The rows come from 4 hidden closed curves, with some noise, and rows from the same curve form a group. Each curve winds through 8 dimensions. The rows are also pushed far along 5 directions, which tell nothing about the answers.
Some rows, each with its group after it:
[-19.6  -6.8   8.6  -0.7  -4.0   0.3   9.0   2.1   4.4   0.6 -10.7  -4.2
  -5.8  -4.4   6.9 -11.1   1.1  -7.3   8.2  -4.9   4.2]
B
[  2.1  -7.7  -3.8   1.8   1.5  -4.8  -9.7   7.8  -1.2   4.7  17.2 -13.6
  11.1 -13.5   4.9   9.1   5.4   5.1 -10.5   4.8   1.3]
Q
[-13.3 -18.5 -12.6  -5.0  12.5   1.1   4.7   2.7   4.9  -0.6   6.4 -16.5
 -12.2 -16.2  11.7 -11.8  13.3  -3.5   5.0  15.1  19.0]
G
[-8.7  0.1  5.8  1.7  2.5 -6.8 -0.3 -0.3 13.2  6.0 -0.6 -0.7 -1.4 -2.4
  8.4  0.7 -6.2 -9.2  4.4 -4.7  1.1]
Q
[-10.4  -7.2  -6.9   0.6   4.7  -9.6 -10.2   4.5  -0.8  13.0  13.3   2.8
  -3.6 -13.5   4.7   0.7   4.0  -2.5  -8.9  12.9  10.5]
Q
[ -9.2   1.1  -9.6  -6.8   3.7   0.0  -0.1  -5.2 -23.4  -6.0  -7.2  -1.4
   3.0  11.5 -17.6  -7.5  15.8   4.4  -5.9   4.2  11.2]
G
[ -3.1  -8.3   1.7  -0.9  -0.9  -0.9   0.7  -9.8  13.6  11.5  -1.5   0.5
   7.6 -22.8  19.8   3.2   1.9   0.1   0.6   0.0 -10.7]
X
[ -5.4  -6.3  -3.8   6.9  -3.0 -18.2   1.0   4.0   8.3  22.9 -14.5  -2.0
  -3.0 -26.9  16.5  11.5  10.2  -7.4 -10.4  22.0  -8.0]
B
[  4.9   8.3 -11.1  -6.2   2.5  -2.5   9.2  -2.8 -19.4  -7.2  -9.5  21.3
  -7.2  23.2  -8.4   5.2  -8.1  -1.1   4.8  14.6 -13.0]
B
[ -1.8 -20.7 -12.1  -6.4   4.7   1.2  -6.1  -0.9 -20.2  19.6   1.7   7.3
 -10.3  -7.8  -5.7 -13.5  19.5  -1.3 -11.3  23.2  17.3]
G
[ -7.4  -3.9  -7.6  -9.1   6.4  -2.0   4.5  -2.9 -20.5  -4.4 -14.4   0.3
  -3.8  27.8 -11.7  -0.5  16.2   6.3   1.9  -3.6   9.2]
X
[  9.8  -5.6  -0.5 -18.8   7.1   5.6  22.5  12.8  -0.5 -15.5  20.9  -3.9
 -15.2  16.7  17.1   9.7  -7.3   1.8  -6.2  16.7  -7.7]
B
[  8.9  -7.5 -12.2  -4.5  14.4 -15.6 -24.1   3.4 -24.2  12.2  20.6  -2.8
  31.8 -29.4 -10.7   8.7  27.2  11.6  -7.2  -4.9  -1.5]
G
[-3.2  6.1  5.3  3.8 -5.4  1.4  2.2 -5.6 10.2  4.7 -8.1 -4.0 -2.2  9.8
  1.4 -0.3 -9.4 -8.0 -1.0  0.3  0.8]
Q
[  9.2   6.3   9.2  -0.8  -2.0  -7.6 -20.7  14.0  -8.5  11.4  12.9   0.7
  14.6  -5.0 -12.5   5.2   7.7   4.4 -10.6  -5.5  -2.3]
B
[ -8.6   0.1  -2.3  -9.9   4.6  -6.8  -5.3   0.7  -6.8  10.9   9.0  -6.5
  -4.4   6.2  -5.2  -1.8  16.2  -5.2 -13.4   1.4  10.2]
G
[-17.8  -3.9   6.4   4.2   0.9   3.2  -4.0  -0.7  -0.7   4.1  -7.9  -4.3
   6.4   4.1  -5.5 -17.6  -4.4  -0.2   4.5   3.8  20.4]
Q
[ -4.9 -10.8  -3.1 -14.5   8.2   6.9   6.6  -0.5  10.0   1.9  13.5   2.3
 -20.9  -2.2  16.1  -8.6   6.3  -2.6  -1.2  10.7   7.5]
X
[ -1.2 -13.2   4.3   8.3 -14.2  11.4 -11.7   7.4 -30.6  -4.2 -28.7  -5.3
   9.9  27.3 -30.0 -10.6   3.0   1.8  15.0 -11.3   1.0]
B
[ 18.5  18.0 -31.6 -28.9  21.3  -5.9  -2.8  -8.3 -31.2  -7.3  35.5  31.2
 -22.2  26.7 -21.1   9.3  18.1   6.3 -31.7  26.8   5.1]
G
[ -7.3  -2.6  -3.6   6.1   3.9 -15.5  -2.8  -4.6   0.2   7.6   2.1   7.3
  17.4 -23.9  11.5  11.0  -1.7   5.4  -6.3   4.2  -3.0]
Q
[  8.8  -6.6  -1.2 -18.6   8.5  -4.9   6.3  18.2   6.8  -9.9  41.9  -6.6
 -11.5 -11.5  21.0  18.6   7.0   0.6 -11.9   1.2 -16.5]
B
[ -2.1  -6.4  10.9 -22.1  -3.2  28.6  19.8  12.9 -16.9 -31.9  12.4  -8.2
 -28.0  52.3 -14.7 -20.5  -0.2   4.6  -3.5  -5.8  19.0]
G
[-30.9 -13.2  18.4   8.0  -2.0  -3.0  -7.9  13.8  -5.8  10.8 -25.5 -24.8
  15.6  -1.0  -9.2 -24.3  16.5   1.8  18.7 -19.6  27.6]
X
[  5.1  -0.7   4.0  -9.8   9.2   0.1   8.4  -3.1   8.0 -11.6  12.9   7.0
  -2.2   2.7   8.5   5.9  -5.5   0.2   0.3 -10.1  -4.7]
X
[-16.6  -1.9   7.9  11.7  -7.9  -8.2 -16.3  -3.0 -11.9  18.5 -20.9   8.7
  18.3  -8.8 -11.9  -9.8   4.8   0.1  14.9 -17.5  -1.5]
X
[ -5.6 -11.3  10.1  -7.1   6.2  -1.0  11.2  -1.4  11.2  -5.2   7.7  -4.3
   6.6 -14.7  18.7   0.9  -0.1   1.1   4.5 -14.1  -2.0]
X
[-12.3  -2.1  -8.8   4.0   0.7  -9.2 -11.1  -7.9  -1.3  17.5  -9.1   8.7
  -6.2  -7.9  -3.7  -5.5   5.9 -12.5   3.2   6.4   4.0]
G
[ 14.4   3.9   0.6   3.1 -11.9   0.5  -7.5   0.8  10.0  11.8   5.1  11.1
 -10.6  -7.6   6.1  12.1  -5.7  -3.5 -16.9  12.5 -15.6]
B
[  1.1  -4.2 -10.2  -1.2  -1.6   3.8  -1.1   3.3  -9.4   4.9   4.0  10.5
 -11.5  -1.2   2.2  -2.8   5.5   8.2   5.0  10.0  -5.6]
X
[  6.1  10.2   0.8   6.5   1.1  -3.7   3.6  -9.6  14.0  -0.9   2.9  -5.1
  17.3 -21.6  10.1   8.1  -2.9   4.9   1.3  -8.5 -13.9]
B
[ 14.0   0.8  15.9   9.8 -12.3  11.5   0.7   7.9   4.0 -11.0  -8.7  -4.0
  10.9   5.5  -3.0   1.2 -17.8   4.3  12.7 -17.6  -8.9]
Q
[-20.9 -32.1   5.2   6.2  -2.3   1.4   3.3   2.7   8.4  12.1 -15.5 -31.4
   7.8 -27.5  17.0 -11.7  16.3  -4.1   8.2  -1.5  11.3]
X
[ 17.6  14.2   5.1 -10.2   3.0  11.3 -12.2   2.1  -9.3  -3.8  17.7  17.7
  -8.4  36.9 -22.5  -7.1 -10.5  -0.2   2.4 -10.6   4.4]
G
[  3.6   1.1  -0.5  -5.5  -5.8  10.2  18.0   5.4  10.3 -17.6  10.4  -4.2
 -19.3   1.5  14.6   2.5  -9.7  -0.7  -2.0   6.3  -7.2]
Q
[ -0.8   9.8   6.0  -2.3   0.3  -3.8  -1.3  -6.1 -14.7   4.7  -5.4   1.1
  22.2   1.2 -11.2  -3.1   6.3   7.2  -9.3  -3.0   5.7]
Q
[ 10.2   8.3   3.9   2.3  -3.7  -1.9  -6.3  -8.4  10.3  -3.4   6.3   6.9
  10.6   3.5   1.9  15.0 -17.1  -7.6   9.9 -21.3 -28.8]
Q
[  6.1  -7.0   5.9  -1.4  -0.8   4.3  15.4   3.6  -4.0  -8.4 -12.3   1.4
  -1.3   1.6   4.3  -0.1   0.4   7.0   0.8   1.3   0.4]
G
[ 16.2   5.2  17.2   2.8  -4.7   1.7  -7.3  10.2  20.1 -15.3  18.1 -15.1
  12.4   3.3   4.0  21.2 -10.5   2.3   2.8 -36.1 -20.3]
B
[ -8.5   8.9   9.4   9.9  -1.2 -21.5 -23.6  -1.8 -19.8  19.4 -10.4  -7.5
  48.8 -15.2 -20.6   5.8  18.1   8.8  -5.9 -24.0  -0.7]
X
[-13.1 -16.5  14.8   9.0 -11.1   9.8   8.8   3.6  12.3   5.6 -16.8  -5.7
  -6.0  -8.9  13.4 -16.2 -12.4  -8.5  14.7  -3.3   8.5]
Q
[-14.3   2.4   2.5   6.7  -3.5  -3.1  -1.4   1.5  16.2  11.4  -0.2 -11.6
  -6.0 -13.5   7.5  -6.6   1.1  -7.6  -3.8   8.3   6.1]
X
[-16.2  -7.1  -1.4   5.4   0.0  -3.9  -0.4   2.3   2.1  14.5 -13.2 -18.7
   2.9 -17.3   2.8 -12.4  14.7  -3.7  -2.7  17.0  15.0]
Q
[ -8.7  -9.4   4.7   9.9  -3.5   2.0  -1.5   8.9   5.2  -8.0 -11.1 -25.9
   4.4   0.3  -3.2  -2.7   3.0  -2.1  10.5 -10.0   3.5]
X
[ -0.6   8.1  -9.3  12.8 -21.3   8.1   8.7  -5.7  -4.4  -5.2 -35.5   2.1
 -24.3  26.7 -11.3   1.8  -9.9  -8.5  -2.6  16.8  -2.1]
Q
[-10.6 -20.1  -1.0  -6.7   5.6   0.2  -6.2   2.3 -13.3   7.8  -3.1 -14.8
   5.5   1.4  -6.2  -9.6  21.8   0.7  -0.6  -3.6  16.7]
X
[ -9.6  -5.3  -4.7  13.9   3.7 -12.4 -10.4   4.8   8.0  11.9 -19.0  -3.2
   1.2 -18.9   0.0  -2.1   4.1  -9.3  16.5   6.9  -1.7]
Q
[  6.2  17.4  -0.8  -7.5   3.7  -2.6 -10.6 -11.3 -10.3   3.8   5.1  27.2
  -2.6  27.5 -19.0   0.3  -7.8  -4.8  -2.9  -8.6   0.2]
G
[  2.9  -2.9   6.5   0.5   5.0   1.4  -5.0   2.1 -13.7   2.1  -5.0   9.4
   9.7  12.5 -12.5  -8.3  -4.1   7.8  -1.1   0.6  20.0]
Q
[  4.4  -2.8   3.4   2.8 -12.0  10.3  -1.9   3.2  14.4  -3.9  11.0 -13.4
  -4.6  -0.1   9.9   5.4 -10.2  -6.9  11.4 -14.3 -21.9]
G
[  1.3 -18.8  -5.9 -11.0   1.0   3.1  13.8  10.0 -11.3  -4.9   9.6  -9.4
  -9.0 -14.8  11.3   0.0  19.4   6.2  -7.9   9.6  -3.7]
G
[ -5.2 -16.1  -8.4 -13.4  14.0   2.3  -3.7  13.3 -22.0  -6.4  12.4   1.2
 -17.6  10.3 -15.0 -15.1  19.8   2.7  -7.4  12.9  28.3]
G
[ -9.9  14.6   5.7  11.1 -20.8  14.5   5.9  -5.9  -3.4 -11.4  -8.6  -1.6
  -2.5  25.6 -11.7  -8.5 -19.6   0.9   6.8 -10.3  -7.8]
X
[ -7.7  -1.2   0.0   1.8   3.9 -16.3 -18.0  -5.0 -14.6  24.4  -7.0  11.9
  17.9 -17.2 -10.4  -4.3  13.9  -2.6   1.1  -6.8   3.8]
G
[  3.3  12.0   1.3  -3.4  -6.7  -0.9 -21.5   0.7 -13.7   4.0  11.8   7.2
   1.8  24.7 -23.0   4.7  -1.5  -6.0  -6.0 -12.8 -10.5]
B
[  0.8  -3.7   4.8  -9.0  -9.0  14.3  -2.6   2.8  -5.0  -2.4  15.6  -1.1
 -10.6  14.1  -4.3  -7.4  -1.9  -3.1  -7.8  -2.1  -1.3]
B
[ -8.8 -20.0 -19.7   3.6  -2.0   5.9  14.1  -5.9  -0.4   1.7 -24.7   6.2
 -39.9  -8.9   5.1 -13.4  15.1  -8.2   2.8  28.1  10.5]
B
[-24.7 -29.7   3.4  -2.4  -2.3   4.3  -2.7  10.0  -8.4  14.2   1.3 -23.6
   0.6 -27.0   5.4 -25.1  24.5  -3.9   4.2   1.2  18.0]
B
[ -8.1  -9.1   5.7  -3.2  -2.5  18.7  15.1   9.6  21.5 -21.7   2.5 -24.1
 -28.1  29.2  11.2  -6.5 -11.0  -5.7  14.3  -6.2   7.1]
X
[-16.7   5.6  15.7   2.6 -11.6   3.2   1.1   3.0  11.3  -7.2  -2.7 -12.6
   3.7  12.1   1.8  -2.3 -14.0 -10.4  13.5 -22.9 -10.7]
B

New rows. What belongs after each?
[  1.5  11.1   6.6   9.9  -5.7  -3.2  -4.3   2.1  15.0  -3.1  15.0   1.2
   3.7 -14.7   2.4   4.7 -14.3  -4.7  -0.1  -8.2 -13.1]
X
[ 20.1  12.4  -1.6 -11.0   0.1   0.4  -2.0   5.8 -17.5 -13.3  19.5  21.0
  -5.6  20.2 -13.2  12.4  -5.4   5.5  -9.3  -8.6  -8.2]
Q
[ -0.8  -4.0  10.3   8.6  -5.9   5.2  11.1   0.0   5.8  -0.2  -8.4   3.4
   7.9 -11.4  12.5  -5.2 -10.5   8.8  10.7  -5.2  -4.5]
X
[  8.7  -5.9   2.0  -2.2 -10.2  11.5  -2.0  -0.2  -4.7   0.0   7.7  -5.4
   5.3   0.3   1.4   0.3  -2.2   0.8   9.5 -14.2 -18.3]
G
[  0.1  -2.5  10.6   4.0  -7.9   2.7 -10.1  -7.0  -3.9  -5.1  -1.9  -5.7
  27.3   4.2  -5.7   5.8  -8.9   0.1  13.4 -35.8 -16.2]
G
[ -0.6  -4.2  -6.6  -4.2  -3.7 -11.5  -9.8  -5.2 -15.2  19.1  11.2  -1.8
  17.3 -25.0   1.7   9.6  20.7   2.1 -17.8   0.5 -14.8]
G
[ -8.3  -0.7   5.0  -5.1  -5.7   2.9  10.8 -12.4  -0.4   6.1 -10.9   0.6
   0.1   8.0   4.9  -4.8  -1.0  -5.8   2.0  -8.0  -1.7]
G
[  4.5   1.0   9.5  -7.7   4.4  12.6  19.7   2.3   3.3 -16.1  15.2   4.6
  -8.3  10.1   6.2  -9.5 -12.6   7.4  -1.1  -0.9   8.7]
X
[ -9.1   5.9  -1.2   4.0   5.1   1.6  16.7  -3.8  11.5 -10.5 -21.9   3.2
 -15.1  16.2   3.5  -6.4 -11.5  -2.4   6.2  16.0  14.5]
Q
[ 11.7  -1.6  -3.9  13.8 -11.7  -0.9  -7.9  -6.2  -1.4  17.9 -11.8   1.6
  13.3 -27.8   1.7   5.4   5.2   5.4 -11.1  15.0 -12.8]
B
[  1.3  -9.6  -4.1   7.4  -2.9  -1.2  13.9   0.8  19.2   7.8  -6.4 -10.7
  -8.9 -27.7  24.3   5.1   2.5   0.7 -15.7  30.8   0.9]
G
[-13.5  11.0   7.0   3.1  -6.3  -3.7   6.0  -4.2  18.7   0.1   8.0 -14.1
   3.8  -9.5  11.8   3.4  -4.8  -4.9  -7.4  -5.2  -6.3]
X
[ 10.3   8.8   3.9   2.9  -1.9   9.0   4.0   4.3  -0.7 -22.1 -10.5  11.4
 -10.7  29.8 -13.7   0.2 -17.7   0.1  18.2 -11.8  -7.6]
B
[-10.1   2.5   2.7   4.5  -8.1  10.4  -1.6  -9.4   7.6  -0.4 -23.6   5.9
 -11.3  20.7  -4.7 -10.8  -9.6  -7.1  14.8  -3.3   0.6]
X
[ -0.8  -6.0  -6.6  -4.0   4.3  -0.9   3.4   1.0  -1.4   0.5  11.1  -1.4
  -2.5 -18.0   6.2  -1.8   9.2   5.2 -16.5  20.0   7.6]
G
[ -5.2  -8.0  -3.0  -2.8   1.6  -5.9  10.0  -7.5  10.1   3.9  12.0   3.0
   0.9 -17.5  24.6  10.9  -6.5  -0.4 -10.1   6.3  -5.4]
Q
[  1.0  11.4  -0.7  -4.7  -0.9  -4.8  -4.9   0.4 -25.0   0.5  -8.6   1.6
  13.0  17.2 -22.5   0.5  12.2   7.1 -12.4   3.2   4.5]
B
[  8.3   2.9 -11.9  11.8  -1.5  -3.1 -14.8  -1.3   8.2  12.8  -8.0  12.8
 -11.1 -15.6  -2.8   0.6  -0.5  -5.1   1.0  21.2  -6.4]
X
[-29.4 -22.5  14.4  -8.9  -1.4   3.8  10.0   7.8   8.9  -5.9  16.5 -35.7
   8.1 -17.5  20.7 -10.5  12.0  -2.9   6.6 -23.9   4.8]
X
[  5.4   6.7  -2.2  -1.4   0.7   7.0  -1.0   3.9   0.4 -18.6   4.6  -8.0
 -12.1  32.9 -14.6   2.9  -5.5  -2.4   1.6  -6.6   1.2]
X
[-13.1  -8.7   8.9   5.4   3.5  -3.4 -12.5   6.2   1.5  13.2   5.6 -11.0
  20.5 -20.5   1.9 -12.5   3.3   2.8   2.6  -1.1  14.6]
Q
[ -8.1  21.7   2.8  17.2  -9.6  -4.0 -15.7  -1.8  -2.4   4.7 -24.7   3.5
   1.5  23.1 -28.3  -5.2  -6.8  -6.2   5.8  -4.4   5.0]
X
[ 18.4   2.1  -0.2  -9.9   8.5   5.7 -10.8   1.4  -3.8 -11.3  34.8  -2.4
  15.5   4.3  -3.6   8.8  -4.3   8.1  -2.5 -15.5  -6.9]
G
[ 18.6   6.0 -10.4  -1.7   9.5 -10.7 -22.1   4.8  -7.5  11.1   8.3  16.6
  -1.6  11.4 -11.0  17.2   7.1   4.7   0.2  -1.5  -9.4]
X
[-10.8 -10.7   2.9   3.8  -4.9  -6.2 -16.9  -2.0  -4.0  14.4  -8.0  -9.1
  17.4  -5.1   0.1   4.4  10.9  -1.0  10.5 -21.4  -9.9]
X
[  8.7  16.1  -0.3  -2.9   3.0 -16.6 -34.4  -6.7  -8.8  23.8  24.3  14.5
  27.4 -12.3 -13.9  13.2  10.0   1.7 -15.0 -14.1 -14.8]
X
[ -1.7  -3.5  14.4  -2.4  -6.2   5.2  14.1  -6.9  25.3  -6.4  11.4  -2.3
   0.2 -14.1  26.8   6.3 -15.1  -4.6   2.9 -19.5 -17.7]
B
[  2.7  -9.9 -14.3 -10.1   7.7  14.1   0.1   0.6 -11.4   1.4   9.2  11.8
 -29.0  12.2  -8.2 -21.7   4.6  -2.3  -1.5  26.3  21.6]
G
[  8.7  27.1 -11.7   3.3  -1.2   0.1  12.3  -8.3  12.0 -13.8 -10.4  20.8
 -31.7  37.5  -3.3  13.4 -19.6  -3.6  -0.3  13.8 -10.6]
X
[-11.1 -10.9  35.2  -4.4   3.1  10.5   4.9   9.9  15.3 -16.1  12.6 -37.1
  32.4  -8.6   5.1 -14.6  -2.2   3.8   5.0 -36.1  18.0]
X
[ -1.8   5.2   1.7 -13.1   2.2  -0.5  -5.4   7.1 -16.3   0.0  44.8  -2.6
  10.2  -4.2  -3.3  -1.4   8.7  11.3 -13.7 -11.8  -3.2]
X
[ 19.6   6.8  -7.8 -21.3  22.1  -3.5  -0.7  -5.9 -16.6  -6.2  33.3  14.3
  14.7   3.3  -5.7   7.6   8.3  12.6 -13.3   2.5  -4.5]
Q
[-21.2 -32.3   1.0   2.4   0.6   5.8  17.9  13.9   0.6  -4.9 -21.0 -17.8
 -15.9 -21.8  14.4 -20.6  15.5  -2.8  17.9   8.6  15.7]
B
[ -3.4  -8.4   0.8   1.6   3.0   2.9   4.4  -2.6   8.5   2.9 -10.5   8.2
 -13.8  -0.7   5.1  -8.7  -4.2  -5.9   7.7   6.4   6.9]
X
[  6.1   9.2  10.2  -5.8  -2.7  -0.4 -15.1  -4.3 -16.7   8.8   3.6   6.5
  16.2  25.3 -22.2   0.4   1.3   0.2  -6.8 -20.2   0.8]
G
[-11.8  -5.2  12.4   2.0  -9.0   8.0  -7.8  14.7 -25.6 -11.1 -14.3 -15.1
  12.9  17.5 -26.9 -17.7   8.5   4.1  12.3 -22.3  15.1]
Q
[-19.7 -21.6   1.2  -3.5   8.3  -5.0   2.7   1.8  -5.4  18.4  -9.8  -1.8
  -3.1 -22.7   7.3 -21.2  18.5  -4.2   1.7  11.7  26.0]
G
[-20.0  -4.1   9.4   0.6  -6.8   5.5   3.7  -3.1  -0.5   3.3  -8.8   2.9
  -3.2   6.9   2.2 -14.4  -4.5  -3.1  13.0 -12.7   4.2]
X
[ 20.4  25.5  -7.3   8.0 -10.2  -2.4  -3.0 -13.6  -4.3  -1.5  12.1  21.2
  13.1  -0.1  -4.9  21.9 -16.4   9.4 -11.5  -1.4 -34.0]
X
[-13.0   2.5   2.8   4.2   8.0  -4.9  -3.2  -5.1   3.6   7.2 -17.9   3.7
   2.9   1.8  -6.3 -14.0  -1.1  -7.3  13.2   2.8  10.4]
Q
[  9.8  -6.4   7.6 -16.9  -0.8  17.6   5.0   1.3  -4.8  -8.7  31.0  -2.3
   2.5   4.2   6.8  -5.9  -4.2   5.3   3.4 -16.7  -8.8]
G
[  4.3  15.7   5.8  -2.9   0.3  -4.7  -3.2   0.0  29.4   3.7  36.3  -4.1
  -1.3 -12.7  18.3  14.2 -11.7  -4.8 -12.8  -3.9 -15.1]
X
[-13.0   8.7  -2.9   4.2  -1.6  -8.9   1.1  -9.6  -8.6   8.9 -18.8   0.6
   7.6   4.0  -9.3  -2.4   9.0   0.5  -8.2   4.6   6.9]
X
[ 17.5   7.1  -5.3  12.7  -3.5  -1.7 -11.0  -1.8 -16.6   2.3 -27.2  23.8
  -1.3  20.4 -27.0   4.2  -4.8   3.6  -0.2   9.0   0.1]
G
[-11.7  -1.4  -3.4   7.8 -13.0   8.4  -4.5  -6.1 -13.9  -2.0 -21.9  -4.1
   3.8  11.1 -13.8  -9.1   3.3   2.6   9.9  -4.4  -4.0]
X
[ 20.5  15.0  -6.1 -15.6   7.6   1.5  -9.9 -13.4  -6.1  -1.4  19.8  28.2
  -1.3  21.4  -8.3  11.7  -3.8   3.7 -10.1  -3.3 -12.7]
X
[-11.3   7.5  -5.7  -7.7   3.1  -7.4   0.4  -2.4  -5.9   7.0   0.2   1.5
 -12.8   9.4  -6.8  -4.1  12.8  -5.5 -15.5  13.6  12.2]
G
[-13.9 -30.4   7.4 -10.5   0.5   0.8   5.4   9.2 -27.7   9.4 -12.1 -16.9
  12.0  -3.2  -2.4 -13.5  26.5   5.1  -7.5   3.3  19.9]
B
[ -6.6   2.9 -14.8  -1.3   3.9 -11.1  -6.9  -6.2 -20.5   5.5  -6.4   3.0
   8.4  -8.6 -12.4   1.0  20.3   3.4  -9.7  10.1   1.9]
G
[ 14.9  27.1 -14.6   4.7   0.3 -13.0  -2.6  -4.3   7.9  -4.9   4.7  23.3
 -14.6  13.9  -2.2  26.9 -15.8  -2.4 -13.4  14.8 -15.8]
Q
[  1.9  -5.9 -10.6  10.8  -8.1  -0.8   9.1  -8.4   7.7  16.5 -14.4  16.3
  -8.1 -26.1  23.9   4.8  -4.0   5.4   6.2  20.6 -18.6]
X
[ 13.1   4.3   1.0  15.9 -11.0   0.4 -12.7   0.1   9.2  13.7  -7.3  11.0
   0.2 -10.0  -0.8   4.6 -15.8  -5.9   5.0   4.4 -13.7]
Q
[ -2.8 -15.2  -3.5  10.5  -3.7   6.7   1.0  -0.3   7.4  13.4 -10.5  -7.1
  -7.8 -28.0   7.4 -15.8   9.3  -0.5   2.2  16.7  10.5]
B
[ -4.4   2.5  16.4  28.8 -28.2   5.0   2.5 -13.3  23.6  -1.6 -43.8 -22.5
  22.2  -8.0   5.1   9.6 -14.4  -2.9   9.6 -24.6 -21.1]
B
[-12.4  -9.5  16.1  -6.3  -1.1   3.9  15.7  -5.3  16.3  -5.2   8.2  -7.5
   8.2 -11.4  24.3  -1.9  -7.9  -0.2   6.1 -20.7  -5.9]
X
[  3.0   5.9 -10.0  -0.7   1.1  -2.7  -2.3   6.3  -9.1  -7.4  -9.2   3.4
 -19.1  25.4 -16.4   4.4   6.1  -4.2   1.2   4.6   0.7]
G
[ -4.4  -5.0   3.8  -9.1   1.8  -2.0 -14.8   3.2  -0.5   5.1  28.4  -9.6
   8.1  -0.9   0.4   3.6   7.6  -2.3  -2.6 -20.1  -6.1]
X
[-25.2  -4.7  17.0  12.6 -13.4  11.3   9.4   2.5  10.9  -7.7 -23.9 -10.2
  -5.3   8.3   0.7 -21.7 -14.3  -6.5  24.1 -15.6   7.6]
X
[-19.0 -18.6   6.1  -1.5 -10.4  10.7  30.3   4.5   8.3  -6.1 -24.9 -25.9
 -15.2  -5.1  22.2 -11.8   7.8  -5.0  16.0  -1.5  -0.9]
G
[  2.1   7.4 -14.4   8.7   8.6 -11.9  -8.5   1.8  -7.5   9.3 -18.4   6.6
  -2.6  -1.1 -14.6  -1.0   9.7   1.7  -2.8  26.4  11.0]
Q
